The first 4 rows are patterns. Each new row is the sum of 2 different patterns, raised or lowered, with some noise. Before adding, each is slid sideways (what falls off one end comes back at the other) and multiplied by a number that may be negative. Names go in the order of the patterns.
Known rows, each followed by the names of its patterns:
[ 13   5  12  -5 -16   2 -24 -11  -2  32  -3   0  11   5  27   9  -5 -15
   0   2 -32  10   9   1 -22  -3  -1   3  32  14  -2   1   0   4  24  23
   0  30   3  -3  11] -> Kala
[ -7  -4   2  26   3   3   2  -6  -5  -7  32   9  -3   0  25 -24 -32  -2
  -4  -8  -7  -2  20   8   2 -20   0  31 -10   1   0 -10   1  -9   1   2
   7  -5  -1  -2   3] -> kiku
[ -6  -1   4 -25   0   0 -17 -13  -8  -2 -15 -20 -17   0  -1   7   1  -4
  16 -32   6  12   0  -5   2   6 -32  32  -3  -5 -12  -2 -22 -21 -20  17
  10 -16   7   9  12] -> pazaz
[ 19  -1  17 -11  11   6   2  22 -15   0 -23  14   3 -17   2  -7 -13   3
  -6 -11  12   0   8   0   0   0  -6   2  -4   7 -13  15 -10   0  -5  13
  25   0   4   5   8] -> Roz

New rows. What belongs after each?
[-59 -44 -38 -10 -58 -43 -28 -35 -31 -19 -26 -49 -36 -33 -60 -30 -43 -42
 -57 -31 -39 -52  -9 -28 -40 -33 -39 -30 -20 -22 -42 -13 -36 -40 -32 -26
 -33 -31 -56 -53 -39] -> Kala kiku
[ 16  -5   4   5  31  21   8  10   4   7  11  28  22  -3  12  26 -11  -5
  -4   2 -13   9   6  11  13   4 -15   7  24  -7  13   5   3   7   0   6
   3  12   1   9  -3] -> kiku Roz
[ 5 17 -9  4 -6  2 25 -9 -2  0  0  4 -2 17 -8  5 12 11  5 17 13 17 -8  2
  7  9 -7 -3  5 12 15 19  7  7 18 23  8 15  6 22 17] -> pazaz Roz
[  3 -13   2  12   5   0   2  49  -3 -23  11  25   9  13   2 -18  -8   6
   0   9   3 -15 -17  10 -19   1  -9  -6  -8   0  -1  14  26 -19  22  17
   7 -40  25  28  -4] -> Kala kiku
[-10   1  -5  -9  -1  -5   6 -18   0 -18 -11  -5 -31  25 -11  -2 -15  -6
   1 -12  19 -23  -7   0   8 -13   8   3   6 -20 -14   7 -13 -12 -20   4
 -15  -4  10  -5 -15] -> pazaz Roz
[-34 -14  -7 -17 -22 -27  -3 -22   5 -11  -5   6 -14  -8   4   6   1   2
   1 -25   2  -2 -10  10 -31 -24 -32 -17 -18 -30   6 -22 -25  -6 -16  -8
   1 -18 -16 -14 -13] -> Kala Roz
[-21  29  -5 -12  14  37  -1  16  19   8  50  23  18   1  15  16 -21  26
  18  22 -18  26   4  17  39  39  36  15  19  23  44  53  12  58   7  22
  30  27  39  11  10] -> Kala Roz
[ 12   6  -9 -11 -16  -3 -14  -2   0   4  -4   6  -4   8  15  -1  22   9
   9 -25  15  -2  -3  -2  -6  12   8  17   7   8  37  -3   9  -3  26   9
   6  15 -26  -5  -7] -> Kala Roz
[-10  -4 -12 -19   2  -1   2 -15 -13 -20 -18 -10 -28  11 -26 -15 -20 -11
 -19 -11  21 -38 -11  -9  -2  -4   0  10  -7 -21 -18  -3  -7 -29 -24 -22
  -6 -15  -6 -14 -18] -> pazaz Roz
[-31 -17 -11 -32 -31  -2 -16 -36 -19  21   0 -25 -20   9 -62 -49 -19 -35
 -36 -31 -22  -9 -25 -29 -37 -19  18 -27 -20  -4 -53 -12 -17 -17 -20  -9
 -18 -45   6 -17 -28] -> kiku pazaz
[  1   4 -13 -20   1  12   4  -3 -24   3   9   5  -6  -2  -5 -13   7   3
  20  -4  -3  14  -1   8   7  -2   8  27  -5   4  -2  -2  -2  -2  27   6
   3  -2  27 -24 -10] -> kiku Roz
[ -5  -7  -6 -12  -3  -7  -4 -27   0 -14  -8  -7   3  10 -23  -9  -3  -3
  -9   5  19 -13   1   0  -3   6 -26 -11 -21  11  -5 -32  -1 -11 -14  -1
 -10  -8  -1  -9  -6] -> kiku Roz
[ -3 -13 -38  -5 -28 -56  -5 -24 -33 -30 -41 -63 -45 -69 -35 -32 -13 -33
 -30 -17 -32  -9 -23 -54 -48 -34 -42 -73 -30 -27 -42 -68 -47 -35 -32   1
 -21 -39 -24 -53 -27] -> Kala pazaz
[ 29  46  20  19  12  11   1 -17  -1 -10  46   0 -36  13   7   2   9  26
 -11   5   5   6   9  20  21  14  -3   0  13 -27  -6  -8   5  11   6  29
 -29  -5  18  13 -15] -> kiku pazaz
[-25  12  -1   4  12  26  17 -17  67   2   0   0  29  -4  -5  -7  -1   9
   1  17  19  19 -14  -9  16 -34   9  15 -11  -9   1   0   4   9  -4  33
  20  20 -14  12  27] -> Kala pazaz
[ 2 23  8 14  8 23 27 12  1 14 15 21 16 25 11  1 11 15 24 -8 26 19 20 16
  8 17 10 -5  9  9 17 19 -4 22 13 13 18  9 19 11 15] -> kiku Roz
[  1  -2  -7 -23   6 -36  -4  -8  17 -21 -29   0  -8   5  -9 -27 -15 -22
   4 -37  -6  -2 -26  -6  -9  13 -17  10  17 -10   0   5  -7  14  17 -18
  12 -12  -9  -1   1] -> Kala Roz
[ -9  25 -29 -30  -9 -22 -12 -24 -24  -5 -18  -3 -19 -16  -7 -34   1  -6
  34 -18  -9   9 -16  -8  -5  19   5  -1 -19  15 -39 -39 -11 -13 -11 -17
  -8   4  10 -21 -18] -> kiku Roz
[  6 -16 -12  -6 -13 -20 -36 -17 -14   8 -10 -37   6 -28  -8   2 -12  -6
 -11 -10 -33  10 -12 -12 -19  -7 -20 -24 -42  -4  -9 -22  -3  -2   2 -40
 -19  -7 -24 -30   9] -> kiku pazaz
[ -3 -23 -22  -8   0 -29  14  23  -8  -2   3 -10  -7 -29 -15 -10   7  -5
 -34   0 -13  -3  -9  -5  -1  -7 -17 -26  -5 -10 -10 -15 -13  -5 -19 -23
 -16 -14 -11 -14   3] -> kiku Roz
[  4 -24 -31 -27 -19 -42 -29  20 -25 -49 -22 -15 -19   1  23 -55 -17 -14
  -4   1  20   1  23 -35 -32   5 -17 -25 -23 -18 -31 -23 -14 -28 -22  22
 -10 -12  -9  -1  21] -> Kala pazaz
[ -5  -3 -32 -15  -8 -30  -8   7   1 -14  -4 -11   7  22  -6  28   1   5
 -29   1   9 -21  -7 -39  -4   3   1  -2  -8  20 -10 -14 -10  24  -1   2
  -5 -32 -15  -4  -2] -> Kala Roz
[ 13  15   5  13   9 -13  36  -8  -7   7  28   5   3  40 -16  23  16  16
   2  27  27  10  -2   4  22  -8  -1  -3  15  24  11  28   8   8  24  30
  25   9  34  26  20] -> Kala pazaz
[35 22 63 22 28 26 22 43 28 40  1 57 26  3 31 26 14 33 11 -3 33 -1 18 18
 49 19 15 32 22 49 17 29 -1 21 18  3 49 28 25  6 25] -> Kala Roz
[-12 -14  11   5   3  11 -24 -14 -10 -11   2  -5  -3 -11  -8  -5   3   9
   8  20  15   4 -21   5  -1  -5  -3 -13 -11  15   8   3  -2  34  10  -4
   4  22  10  14   0] -> Kala Roz
[ -9   4  22  -5  -7   1   3  -4 -12 -14 -16   3 -19 -27  -3   8  -9  -3
  -3  -1   5  -4 -13 -12  -7  -5 -24   1  -1  -8 -30 -11  -9  -7  11   1
  -5 -23 -12  -4   4] -> Kala kiku
[-44 -58 -38 -40 -56 -47 -52 -42 -24 -27 -25 -37 -19 -60 -34 -21 -36 -31
 -42 -15 -69  -5 -39 -27 -23 -34 -48 -47 -42  -2 -26 -33 -37 -16 -18 -37
 -16 -43 -55 -51 -21] -> pazaz Roz
[-31   7 -19 -19 -42 -26 -21 -26 -41 -47 -40 -23 -15 -27 -23  -2 -31 -39
 -17 -21 -15 -26 -25 -62 -58 -24 -30 -30 -37 -61 -44 -40 -41 -38 -28 -37
 -54 -18 -36  -4 -25] -> Kala Roz
